There are 4 ways to turn a row about zero (a turn may also mirror it). The second row of each pair is the first, turned, with some noise. The first 44 pairs use one turn. New pairs use 3 turns, one after the other, and a turn may come again.
(in the rows, 128 means zero)
Known pairs, each followed by its turns in order:
[ 89 136 107 116 159 117 132 120 158 138]
[125 118 127  97 111  89 113 145 164 124]	X

[125 140 142 138 134 126 123 148 176 130]
[140 150 127 130 134 109  84 134 137 143]	X

[123  96 142 150  85 146  99 115  91 118]
[ 84 134  85 120 167 117 130 118 133 108]	F

[127 183 173 171 143 174 158 123 129 135]
[153  87 100 152  88 116 117 189 100 131]	K

[ 92 131  89  95  54 104  74 143  93 100]
[118 148 164 131 210 131 125 126 180 193]	K

[150 117 140 157  88  83  96 102 159 126]
[107 146 109 167 123 144  94 180  94 115]	X

[ 97 174 106 129 142 151 118 136 157 196]
[123  96  94  55 133 137 139 170 115 142]	K

[165 163 126 101 149 145 121  97 157 101]
[103 138 123  89 120 136 166  78 118 149]	B

[166 141  98 161  74 164 135 142 126 141]
[108 193 106 144 163 137 113 133 131 167]	F

[124 122 125 157 141 218  70 131 137 163]
[139 147  68 135 160  65 103  80 118  84]	B

[144 104 143 132  95 150  83  78  47 117]
[ 47 131  55 106 130 100 134 108 152 108]	F

[147  41 163 111 134  81 132 139  87 105]
[158  80 117 127 139 184 164 187  97 172]	X

[162 160 116 134  85 106 153 102 107 102]
[152 161 161 102  98 170 119 126 134 157]	B

[165  86 158 157  73 122 127 136 127 119]
[140 151 129 177 141 153 134 153  77 152]	X

[158  94 140  90 140 147 151 159 109 106]
[120 109 116 109 122 165 165 172 153 151]	F

[119 152 150 150 111 155  78 183 136 124]
[152 146  82 164 153 132 116 168 107 101]	F

[174 150 182 131 104 100 142 145 177 125]
[163 178 141  86 119 175 116 147 116  99]	F

[115 164  87 127 170  99 116 148 135 127]
[176 108 129 153  96 108 116 118 104 154]	F

[163 156 109 131 106 169 133 122 130 107]
[189  97 138 139 128 120 129 120 125 142]	K

[129 169 148 142  90 134  98 125 155 138]
[126  86 152 114 135  91 133 157 124 154]	K

[142 188  83  97 174 138  97 110 108 157]
[101 105 115  77 143 123 114  79 142  60]	X

[143  87 127 158  64  95 223 124 125 101]
[122 104 145 224 163 147 185 105 117  80]	K

[ 84  97  78 176  96 118 107  93 127 139]
[112 130 131 136 184  72 130  71 115 135]	F

[119 178 129 154 150  86 127 179 146 137]
[129  57 114 102 122 149 106 131 166 133]	B

[106 127 118 150 146 182 126 150 135 125]
[137 117 130 178 154 117 124 158 151 135]	F

[194 169 152  91  82 126 168  51 124 143]
[118 197 167 118 101 133 121  97 125 221]	B

[122  82 146 142 128 111 102 147 119 170]
[141 147 118  89 118 149 127 157  84 147]	X

[102 119 166 126  96 134 120 104 137 127]
[117 156 151 129 174 120 110 135 126 133]	B

[125 140 111 166 157 102 130 170 145 164]
[151  57 100 138 123 130 109 129 138 133]	B

[ 83 126 172 128 109  80 140 179  97  95]
[133  67 102 106 155 176 105 135  77 110]	F

[172  91 106 111  85 155 112 133 169 113]
[125 186 132 105 156 109 173 167 128 145]	F

[ 84 115  69 130 123 168  95 132 111 118]
[164 148 111 143 137 108 153 115 154  61]	B

[166 153  79 131 152  94 127  76 107 126]
[147 140 146 120 124 176 121  82  72 165]	K

[138 130 112 107 117  74 129 110 169 111]
[129 102 118 150 126 113 100 177 135  96]	X

[ 59 108  94 140 125 161 114 149 124 130]
[132 142 121 101  74  84 153 107 117 160]	X

[125 141 149 120 104 164 178 137 113 112]
[146 139 171 162 137 131 154 100 148 145]	X

[136  94 130 126 161 109  65 152 155 106]
[103 108  69 133 158 160 152 138 110 100]	B

[124 174 161 122 155 127 120 130  78 103]
[101 138 112  65 102 110 123 157 153 127]	B

[223 157 172 186  56 114 119 145 104 176]
[104  16 143 173  84 102 155  88 135 187]	K

[ 82 105 172 133 176  96 115  70 148 111]
[ 79 113 125 107  97 150 105 182 174 169]	X

[ 86 148 162  97 170 126  69 125 137 137]
[103 172 133  79 104 110  90 173 138 151]	K

[108 126 168  97 156  77 151 148 160  96]
[ 71  79 160 121 141 154 150 158 124 135]	B

[222 111 137 107 134 150 115  90  82 154]
[150  87 160 131  64 161  85  65 142 133]	K

[150 140 142 151 197 132 153  96 154 109]
[153 148 117 128  79 119 119 130  64 100]	K

New pairs, each followed by its turns in order:
[ 98 109  96 164 165 112 150 160 151  93]
[133 115 191 150 118 143 175 160 137 146]	B F F

[ 77 117  72 176 147 124 128 109 131 214]
[169 101  61  75 157  97 141  71 154 117]	B X X

[101 166 111 118 112  78 119 125 141 149]
[159 147 137 107 123 166  90 153 151 115]	B F F

[190 170 154 140 137 147 204  85  71 199]
[135 144 219  58  77 114 130 177 131 189]	B K X

[166  92 158 154 138 175 136 123  95 158]
[146 152 108 117 153 182  70 137 136 141]	F F X

[ 97 120 131 133 131 193 177 186 144 124]
[153 133 154  96  73 132 159 123 110 196]	K K B

[ 90 142 129 169  97  88 126 156 160 154]
[141 162 156 117 155  77 146 129  84 141]	F F F

[169 135 136  75 170 122 117 138 158 152]
[132 126 146  86 116 124 112  54 138 126]	F F X

[131  76 154 115 131 134 185 193 131 124]
[119  82 129  83 177 146 114  79 164 151]	X X X

[146 125  99 126 162 133 144 207 102 107]
[135 169 133 140 121 113 113 104  81 199]	K B B

[147 169 110 110 117 125 153  81 103 102]
[153 151 155 156 151  92 101 164 127 149]	K F F

[184  64 146 128 117 135 114 130 124 144]
[161 129 166 104 120 101 173  89 129 157]	B B K

[123 174 117 131 134 159 120 148 151 134]
[161 117 128 174 130 129 129 145 139 154]	F K B

[125 105 141 128 182 168 122 203 111 154]
[137 201 137 147  99 117  93 149 167  83]	X X K

[ 97 133  78 166 159 169 133 155 185 108]
[156 175 174 182 147 155 172 119 167 137]	X B F

[158 187 135 124 170 115 205  67  62 141]
[159 146 216 122 110  90 137 169 151 211]	B K X

[ 75 153 153 130 118 100 127 102 183  97]
[170 138 163 142 172 104 156 146 163 167]	B K K

[103 112 150 137  94  69 117 115 167 129]
[130 151 111  93 151 132  66  89 136 137]	F K B

[165 115  82 120 145 110 123 128 111 137]
[141 129 118 143 116 111 149 140  72 128]	B K B

[215 122 132 176 156 164 104  67 101 154]
[166 151  92 190  85 122  53 131 124 180]	K B F

[132 159 158 110 133 154 182 147  97 120]
[163 108 137 181 124 115 110 158 135  91]	B B F

[128 142 103 106 114 135  63  88  97  74]
[186 130  90 105 106 174  87 151 162 146]	X B F

[167 136 128 166 133 109  82 125  78 112]
[132 144 118 176 132 168 111  84  95 154]	B F F

[166  85  97 143 106  72 108 170 190 126]
[213 130 200 157 141 103 124 105 129 120]	B F F

[125 135 128 100 112 162  94 169 129 166]
[122 110 102  81 118 114  87 107 111 135]	F F K

[ 61 156 110 144 120 126  97 120 127 164]
[139 179 118 146 150 132 180 152 109 147]	K F X

[159 132 103 135  89  85 127 123 142 154]
[ 82 102 164 141 132 106  98 118 126 130]	K X B

[181 148 164 168  77  73 176  94 124  60]
[152 110  89  92 122 101 156  51 117 220]	X K F

[155 150 144 137 132 183 134 172 114 152]
[145 146 179 123 127 126  97  82 116 124]	F B K

[112  90  70 171 143  86 146 155 101 100]
[147 177 149 112 174 134 170 170  85 100]	K X K

[114 171 112 100 131 110 153 130 135  75]
[ 93 114 109 130 160 122  78 145  99 154]	B X B

[ 79 103 110 149 108 158 121 178 127 104]
[175 159 128 151 126 168 117 155 177 118]	B B K

[103 175 136 151 130  87 112  90 106 119]
[126 124 139  91  99 108 102 157 180 110]	X B F

[113  98 114  89 160  90 178 145 159 112]
[110 120 187 120 135  93 133  88 120  87]	F F B

[127 126 144  92  87 101 127 134 120 139]
[109 117 110 128 146 117 141 184 118 134]	K B B

[138 136 110 132 155  98  70 107 174 163]
[170 121 114 141 184 111  93 147 168 145]	F X F

[191 138 130 120 121 113 165  88 168  79]
[186 158 124  78 118 115 160 125 190 136]	X F F

[ 89 130 125 163  71 151 128 125  93 135]
[137 103 162 129  92  74 128 144 120  92]	F X X

[144 127 115 111 124 125  88 152 148 125]
[130 140 105 121 159 103 139 118 142 155]	X K B

[106 118 112 151 145 130 119 120 167 149]
[ 98 116 118 158 110 146 163 127 122 139]	F B F

[193 101 121  95 218 128  67  93  92 166]
[142  84 173 109 223 195 174  93 115 123]	X F F

[ 95 109 158  88 137 113 124 123 129  99]
[119  92 162  95 108 118 157 112 128 119]	B X K

[118 131 143 117 100 116 133 114 172 184]
[169 128 147 125 142 114  83 174 120 131]	K K F

[146 125 142 114 136 154 110 125  94 101]
[128 148 133  83 159 115 123 128 136 126]	B X F

[147 124 171 137 107  85  37 115 134 135]
[114  91  70 189 136  91  92 113 156  98]	X B X

